Every row belongs to one group in each of 4 separate groupings. Each group adds its own fixed numbers to the row, and there is some noise. The rows also spread widely along 12 directions, which tell nothing about the answers.
(in the rows, 128 means zero)
Known rows, each followed by its group in each grouping:
[140 134 135 122 107 130 101 189 151 104 129 117 106 134 135 140  95 165
 107 103 148 127 119 164  94 107  93]
Vefo J_276 J J_849
[146 179 162 119 131 124 145 138 129  86 135 136  96 130  80  70 116 181
 106 146  98 192 109 171 134 206 130]
deso J_85 B J_768
[141 135 156 132 152  89 100 141 174 149 109 180  67 127 164 151 132 156
 112 165 137 110 148  91 141  82  92]
rino J_634 B J_254
[146 191 140  90  76 138 105  73 124 137 130 252  81 188 164 130 117 217
 120 153  54 110 145  79 126 131 150]
deso J_532 X J_768
[179 170 151 119 138  77 134 141 179 102 101 106 135 156 181 173 153 161
  92 108 179 125 155 185 116 140  87]
Dol J_276 E J_254
[194 101 144 102  74 132  92 153 130 175 111 154  41 146 133 164 137 143
 121 158 162 117 129 120 105 147 134]
Vefo J_634 X J_849
[140 136 159 151  85 141 113 126  90 136 142 132 114 122  65  97 138 115
 108 121 120 199 121 104 136 188 124]
Dol J_532 J J_849
[152 133 113 112 128 105 148 140 121 130 116 113 139 140 156 158 145 139
 140 116 139 133 123 154 135 141 147]
rino J_941 E J_849
[151  93  75 123  79 107 105 122  41 122 130 155  42 112 138 179  19 142
 167 142 142 110  68 110  95  98 168]
Dol J_85 E J_849
[167 124 137 123  82  64 146 123  62 171  69 114 123 117  89 157 148  87
 113 108 142 170 134  83 134 174 135]
rino J_941 X J_849
[126 128 116 121  77 155 146 131 113 137 130 133 124 122 104 134 122 132
 115 120  78 117  80 124 118 121 155]
Dol J_276 E J_254
[ 88 103 119 138 163 123 104 119 131 162  98 136 103 103 117 174 141  69
 105 154 158  87 122  85 113  78 128]
Dol J_634 B J_254
[138 132 126 113 149 108 181 178 129 137 107  71 194 122 120 136 179 111
 132 111 145 141 159 161 163 125 149]
Dol J_276 B J_849
[130 122 124 104 136 122 124 159 115 156 113 137 129 101  73 105 111 111
 133 139 141 114 157 104 125  95 139]
Vefo J_85 B J_849
[144 142 122 113 173 117 155 120 146 121 143 131 151 124 134 112 137 154
 141 133 121 128 123 145 159 129 152]
Vefo J_941 B J_849
[ 87 118 122 109 152 117 117  96 110 199  79 170 124 122  77 158 178  67
 106 164 129  82 152  52 124 109 150]
deso J_941 B J_849
[149 143 116 106 112 126 166  91 118 127 120 114 132 137 137 155 141 122
 124 118 109 121  81 156 125 163 173]
Dol J_532 X J_254
[128 160 135 104 135  93 122 127  97 122  90 148  72 126  93 134 102 133
 102 156 147 130 133 136 100 153 127]
deso J_634 E J_768
[ 45 184  84 136 170 165 127  97  88  59 139 119 165 139 136 128  85 158
 122  88  96 132  78 176  78 125 152]
deso J_276 E J_849
[114 127  81  96 148 166 117  67 104 148 144 135 193 160 171 161 165 101
 147 111 141  98 150 124 109 125 188]
Vefo J_941 J J_254
[163  99 107 110  94 124 149  89 115 147 148 125 152 130 139 140 130 132
 150 120 122 120  87 124 139 159 163]
deso J_941 X J_849
[ 78 156 143 157 211  99 104 129 155  99 132 117 137  96  93 104 112 115
 103 116 161 151 108 134 115 115  75]
rino J_941 J J_849
[147 156 136 108 140 145 114 135 192 122 139 168  72 159 164 136 130 194
 123 152 110  95  94 165 105 116 137]
rino J_276 B J_849
[117 109 102 137 151 103  98 141 109 109 136 122 130 119 156 165  81 130
 138 104 171 123 122 126 113  88 114]
Vefo J_941 J J_849
[180  76 129 112  63 154 102 139 132 184 139 165  90 149 149 144 152 138
 143 156 122 113 137  95 135 117 156]
Vefo J_276 B J_768
[195 103 177 136  94  98 175 100 178 184 130 134 139 107 103 107 193 119
 118 156  99 144 116  91 204 167 109]
deso J_276 E J_254
[162 127 151 163  96 105  87 102 112 135 111 116 120 135 140 157 129 123
  99  85 174 171 130 111  98 166  83]
Vefo J_276 X J_849
[183  73 109 118  63 130  86 124  88 157 152 161  52 127 129 157  74 142
 161 153 155 113 100 112 105 120 156]
Dol J_532 E J_849
[ 93 135 102 110 175 121 115  95 131 144 137 159 140  81  67  78  73  92
 150 154 153  81 129  95 107  66 133]
rino J_85 E J_768
[163 139 142  97 133 109 164 134 120 162  90 117 115 134 107 142 183 102
 120 149 132 134 147 149 147 164 163]
Vefo J_532 E J_254
[124 173 101  80 213  89 101  69 108 143  93 153  93 126  93 136 101  96
 141 169 219  74 157 142  66 125 151]
rino J_85 E J_849
[163 148 126  93 116 113  84 146 112 130 149 188  82 138 125 101  65 186
 161 155 157 128 168 113 110 106 125]
rino J_85 J J_849
[131 180 160 145 161  99  75 119 153 104 126 162  71 126 130 114  91 179
 103 133 165 154 128 129  95 133  70]
rino J_634 X J_849
[110 155 127 131 136 132  80  95 116 134 123 179 125 142 148 145 117 137
 114 118 132 117 165  92 101  94 115]
Vefo J_532 E J_254

New rows, each followed by its group in each grouping:
[137  80 103 124 103 140 103 144 129 124 140  81 118 119 128 161 104  98
 126  96 175 118  62 173  68 144 135]
rino J_941 J J_849
[110 146 155 151 143 111  91 149 101 109 127 165  36 108  77 104  77 166
 109 169 131 172 108 115 119 143  93]
deso J_634 E J_849
[127 126 121 103 108 131 149 148 150 154 121 140 170 132 120 132 154 135
 125 122 102  93 138 114 145 102 136]
deso J_941 E J_849
[149 132 118  82  96 149 153 207  93 139 124  95 184 167 159 134 176 155
 167  99 130 158 186 181 137 139 183]
rino J_532 X J_849
[ 97 152 116 137  72 187  86 142  15 126 139 140 126 151 100 104 123 144
 134 101 104 216 155 110  91 175 167]
rino J_634 E J_849
[164  76 135 140 102 106 126 139 127 149 122 111 116 120 139 152 135 118
 134 129 156 137 119 117 143 144 122]
deso J_85 B J_849
[113  98 142 164  92  99 114 183 140 112 126 108 190 106 152 135  98 143
 107  64 131 143 153 105 139  73  66]
deso J_532 B J_849
[144 135 111 126 145 136 139  99 150 115 165 163 141 140 181 128 117 185
 151 126  90 117  99 125 160 110 152]
Vefo J_941 B J_849
[118 164 116 117 193 100  94  37 165 162  87 164 146 151 178 184 171  85
 114 135 196  59 180 101  92  99 115]
rino J_85 E J_254
[156  78 101 120  80 138 122  87  75 152 147 151  54 113 113 147  87 106
 159 162 120 119  45 112 115 146 193]
Dol J_532 X J_768
[126 144 152 141 120 186 120 177 182 110 170 125 135 155 145 112 175 175
 120 124 104 154 110 168 143 134 119]
Dol J_276 J J_849
[ 87 207 145 147 182 104 140 109 124  73 112 109 158 114  98 112 119 131
  85  92 123 171 117 153 116 152 104]
Dol J_532 X J_254
[127 105  99 124 114 174  88 107 106 125 157 114 143 148 171 160 125 125
 143 112 170 123 120 147  83 132 161]
Dol J_634 X J_254
[116 113 130 144 164 110 141 138 147 123 120 130  95 122 154 161 135 134
 132 152 126 120  95 135 150 119 131]
deso J_85 B J_849
[106 170 130 115 147 132 134 189 131 106 106 110 155 144 118 136 149 137
 111 109 142 142 168 158 123 115 122]
Dol J_85 J J_849
[157 128 119 112  95 107 157  77  79 156 116 128 154 134 119 141 146 109
 137 120 123 139 136 113 145 172 167]
deso J_532 E J_849
[109 112 135 128 103 143 105 163 118 140 112 129 111 138 126 153 144 133
 107 128 125 136 136 124 100 119 125]
deso J_276 B J_254
[135  89 135 137 111 121 124 175 122 143 136 118  99 116 129 141 137 126
 137 139 125 161 102 122 146 130 128]
rino J_941 J J_254
[192 123  96  86 145 109 158  59 114 129 129  83 128 129 140 153 120 105
 145 129 183 105  84 202  95 185 183]
Vefo J_276 E J_254
[120 143 156 155 153 145 121  88 151 152 132 140 117 115  90 106 173 107
 104 144 114 152 109 110 140 157 116]
Vefo J_276 E J_254
[143 153 141 138 134 121 136 100 149 126 132 157  87 123 108 124 125 158
 110 147  99 134  78 122 138 146 131]
Dol J_276 B J_849
[ 90 172 136 115 126 132 110 179 106 112 106 156  87 110  66 110  86 151
  87 138  97 135 134 112  97  97 117]
Dol J_634 B J_254
[113 129 111  82  84 174  50 121 118 202  89 192  93 177 129 179 166 113
 111 142 148  58 181  82  41  90 158]
rino J_276 B J_849
[157 141 120  98  72 174 117 110 125 133 150 110 188 141  86  93 135 131
 112  84 135 131 135 150  80 168 151]
Dol J_276 B J_849
[152 165 158 144 175  81 156 135 167  99 143 129 139 113 120 100 130 171
 127 132 128 164 113 139 179 144  92]
Dol J_941 X J_849
[148 115 110 110 105 202 123 117 134 139 180 124 164 165 158 125 177 142
 163 124 132 122 125 173 123 151 189]
Dol J_532 E J_849
[ 92 143 107 123 147 123 108 163 146 116 114 121 189 127 150 158 115 116
 120  87 169  87 172 121 106  48  99]
Dol J_85 J J_849
[193 136 153  98 104 125 126 118 157 149 129 140 111 145 109 114 154 144
 126 151 159 125 142 148 123 185 128]
deso J_85 E J_849
[164 123  85  72 159 119 178 117 140 100 176 130 117 110 125  96  59 175
 185 167 120  84  64 192 139 104 200]
Dol J_276 B J_768
[127 107 145 158 171 101 111 152 147 117 149  99 133  87 108 104 106 117
 130 127 175 160 123 132 141 108  81]
Vefo J_276 J J_254
[123 143 113 112 170 147 130  88 171 123 150 144 124 141 155 148 141 130
 135 143 140  80  88 160 125 116 156]
Dol J_532 J J_849
[123 167 105 120 113 166  59  89  69 121 123 162 103 186 165 167 122 160
 123 109 154 138 157 138  52 148 151]
Vefo J_276 E J_849
[138 153 126  82 138 113 150 142 131 128 123 137 109 113  69 111 105 127
 126 148 130 102 108 150 122 124 151]
Dol J_532 J J_849
[145 100 103 100  79 162 151 157 102 139 135  89 177 132 129 129 145 104
 143  95 124 129 132 165 122 137 177]
Vefo J_532 E J_768
[ 80 134 101 157 136 161 136 140 106 103 143 135 119 130 163 156 119 151
 136 122  86 134  80 129 144  93 152]
Dol J_634 E J_849
[116 109 117 124 147 143 114 121 154 133 118 113  99 123 119 157 129 102
 118 144 160  88  79 159  91 133 131]
deso J_85 E J_849
[123 131 133 139 108 130 139 206 120 108 113  96 124 116 121 131 120 147
 110 101 115 161 119 152 136 119 113]
Vefo J_634 E J_849
[118 138 107 115 142 130 131 131 138 106 139 101 148 109 109 109  86 137
 127 100 136 113  86 168  87 115 137]
rino J_276 B J_849
[117 147 132  98 125 127 125 149 137 132 100 133 126 149 115 154 153 130
  97 126 133 110 132 141 102 140 126]
deso J_941 J J_849
[137 148 163 133 146 131 149 195 195 113 144 146 102 139 161 123 154 198
 123 150  74 147 114 150 188  98 106]
Vefo J_276 J J_254
[150 102 164 141  91  90  89 127  82 155 118 177  10  91  49 112  74 127
 111 185 129 166 100  78 118 159 106]
deso J_532 E J_254
[116 119 121 172 150 139  97  93 137  99 166 136 122 122 160 137  98 146
 132 112 140 138  85 130 121 118 119]
Dol J_532 B J_849
[ 68 177 146 185 171 147  75 108 110  72 145 134 127 116 106  84  98 145
  85  99 132 206 125 122  99 149  85]
Vefo J_634 B J_768
[ 76 121 100 128 144 177  95 162 120 119 127 131  89 139 137 176 125 112
 127 138 142 101  93 147  87  94 151]
Dol J_85 J J_849
[114 140 151 192  45 167 117 163 109 101 137 139  88 131 132 134 124 175
  87  94  45 204  62 105 143 152 103]
Dol J_634 E J_849
[150 104 137 128 112 146  75 163 172 150 147 188  62 139 157 144 109 173
 141 157 131  90 129 110 122  66 110]
Vefo J_532 E J_849
[102 102 114 173 121 164  78 146 111 112 162 128 123 153 192 173 132 147
 145 109 145 158 114 126 120 102 123]
Dol J_276 J J_849
[184 145 154  84  95 124 135 144 137 173 103 126 122 139  84 107 179 120
 116 142 159 136 171 142 121 177 139]
rino J_634 E J_849
[127 152 130 135 163 100 112 130  95 112 122 171  47 152 156 175 126 163
 128 171 127 158 118 121 139 135 140]
Dol J_941 J J_254
[146 143 153 145 139 142 183 171 208 102 167 109 177 124 154  99 166 176
 137 114  80 142  99 176 203 122 118]
Dol J_532 E J_849
[112  79  94 126 124 187 145 141 133 139 168  72 167 111 125 119 146  86
 166 112 133 125  69 167 124 135 178]
rino J_85 J J_849
[148 148 121 115 114 187  86  81 126 103 178 121 170 154 140  92 125 149
 127  87 158 148 140 184  69 179 144]
Vefo J_532 E J_254
[126 181 113  97 180 119 127 109 155 107 133 149 141 144 142 134 118 150
 134 135 156  90 144 151 116 103 134]
Dol J_85 J J_849
[167 135 129 124 131 137 144 118 134 121 166 140 134 136 168 106 134 178
 154 140 112 156 132 143 171 142 149]
Vefo J_634 E J_254
[137 107 113 129  93 182  92 122  98 169 149 151 150 169 171 148 174 142
 157 122 132 139 172 103 130 119 161]
Vefo J_276 E J_849
[150 119  99  76 172 131 154  69 161 151 143  86 216 130 128 122 164  92
 156 126 196  65 142 183 111 143 168]
deso J_276 E J_849
[ 82 129  94  70 167 122 154 127 107 154 105 157 126 121  99 141 129  93
 145 172 118  64 131 122 130  81 188]
deso J_532 J J_768
[191  86 114 108  51 120 114 119 109 142 149 119 139 116 108 128  88 119
 133 102 166 127 105 126  94 148 135]
Dol J_941 X J_768
[107 155 129 165 141 158 119 119 138  76 172 105 171 113 123  87 106 153
 120  88 127 172 100 158 123 142 105]
Dol J_634 E J_849
[149 134 118  88 108 126 154 155 116 141 120 112 136 108  72 110 116 121
 127 135 127 116 121 150 114 125 151]
Dol J_276 E J_254
[111  91 148 183  56 185 130 193 144 106 163  80 181 125 148 115 158 144
 114  68  81 196 102 144 151 147  94]
deso J_85 E J_254
[170  97 132 142 149 131 113 112 184  90 189 110  90 125 181 139 100 157
 144 139 169 129  55 197 124 147 123]
Dol J_532 J J_254
[139 130 139 114 110 151 101 179 136 141 126 150 109 159 142 146 158 156
 119 131 126 134 151 127 127 123 128]
Vefo J_941 J J_849
[122 133 154 146 113  96 145 144 142 121 107 122 153 117 122 127 143 122
  99 108 116 152 138 120 155 129  92]
deso J_532 E J_768
[111 171 137 132 143 101 115 122 125 117 104 165  62  97  69 122  73 135
  91 151 122 118  90 102 106 110 102]
Dol J_634 E J_849
[167 119 113  76 101 159  96 143 108 165 141 178  84 164 138 142 131 168
 159 160 134 104 146 122 106 125 178]
Vefo J_941 X J_849
[105 180 118 127 162 129 149  87 146 103 134 165  93 149 165 140 128 165
 129 148  73 124  65 143 137 125 157]
rino J_276 J J_768
[104 168 106 127 137 139 131 106  69 102 131 127 143 157 174 143 136 146
 138 106 111 176 129 144 125 155 171]
rino J_634 J J_254
[147 116 116 106 163 122 131  69 175 148 144 127 153 123 130 128 139 114
 141 146 174  67 110 147 114 124 135]
deso J_276 E J_849
[182  90 148 130 103 125 147 174 142 131 168 113 110 124 130 101 136 182
 169 155 126 168 110 160 178 158 136]
deso J_276 E J_849
[155 153 115 115 103 126 121 154  85  72 143 115  96 163 166 141 100 186
 134 106 128 193  96 201  99 191 158]
rino J_941 J J_768
[108 133 141 152 138 158 117 152 140 127 143 154 112 135 130 120 159 144
 126 150 103 158 130 110 156 116 131]
Dol J_85 B J_768
[129 117 125 144 117 148 128  83 137 122 157 153 106 138 148 135 136 146
 125 142  93 135  66 126 136 160 142]
deso J_941 E J_768
[147 129 166 142 108 126  92 133 174 140 135 156  78 124  97 112 124 156
  99 148 135 129 106 119 111 139  80]
deso J_276 E J_849
[142 117 178 173 111 122  38 146 170 135 142 179  49 131 148 133 115 156
 101 144 168 161 143  84 109 113  46]
rino J_85 J J_254
[ 93 160 145 152  91 221 140 196 136 113 166 155 127 161 139  99 182 202
 126 129  17 185 110 130 176 128 150]
Dol J_634 E J_849
[100 153 140 150 148 153 126 128 174 123 154 157 134 126 122 111 142 153
 117 133  88 124  99 107 154  94 110]
Dol J_276 J J_849
[203  91 127  96  34 179 101 156  85 154 162 112  94 164 112 128 150 144
 148 131 160 169 126 169  94 208 177]
Dol J_276 J J_849
[125 153 110 101 163 131 116 111 155  88 154 124 167 138 147 110  87 176
 135 106 157 101 124 182  89 119 129]
deso J_276 B J_849
[126 113 147 147 102 171 107 172 127 144 146 131 109 140 126 131 176 133
 125 141 125 171 132 118 149 142 129]
Dol J_634 J J_849
[145 144 116 100 142 132 178 184 161  92 149 112 113 120 119 113 103 185
 149 144  96 112  71 203 146 110 156]
Dol J_276 E J_849
[138  85 143 134 151 117 134 136 173 184 115 128 136 104 106 138 181  84
 118 147 142 104 127  89 162 107 121]
Vefo J_941 B J_849
[144 167 165  94 152  79 121 146 142 121  97 129 139 135 103 119 138 136
  95 130 173 137 193 147 119 146  93]
deso J_532 J J_254
[142 112 112 113 115 151 122 111 132 159 136 137 114 134 141 139 143 118
 144 140 140 105 109 131 116 129 159]
rino J_634 E J_849
[190 133 118  91  72 140 131  93  92 169 129 155 124 177 168 153 169 147
 157 131 125 134 150 131 130 177 193]
rino J_532 E J_849
[ 99 107 106 117 131 167 119  87 120 152 129 149 120 135 126 141 151  99
 130 154 117  99 102 110 114 130 174]
deso J_85 B J_768
[ 64 176 127 158 162 171 120 132  84  93 154 155 130 146 134 104 149 157
 133 139  84 203 135 115 161 135 151]
Dol J_634 J J_768
[158 136 153 142  66 121 103 130 114 119 120 116 114 110  73 104  87 142
  80  81 126 170 101 123  86 166  91]
Vefo J_276 B J_849
[ 97 162 113 114 161 126 100 120 127 105 104 145  71 131 119 155  92 129
  99 139 143 103  93 152  71 111 129]
Vefo J_276 J J_768
[ 94 103 106 143 150 184 134 157 145 124 154 103 157 140 177 152 169 136
 149 122 106 123 104 163 138  95 155]
Vefo J_276 E J_254
[112 166 115  90 191  90 149 161 161 120  60  86 170 125 139 180 151  90
  97 103 188  72 174 181  96  88 112]
Vefo J_85 E J_254
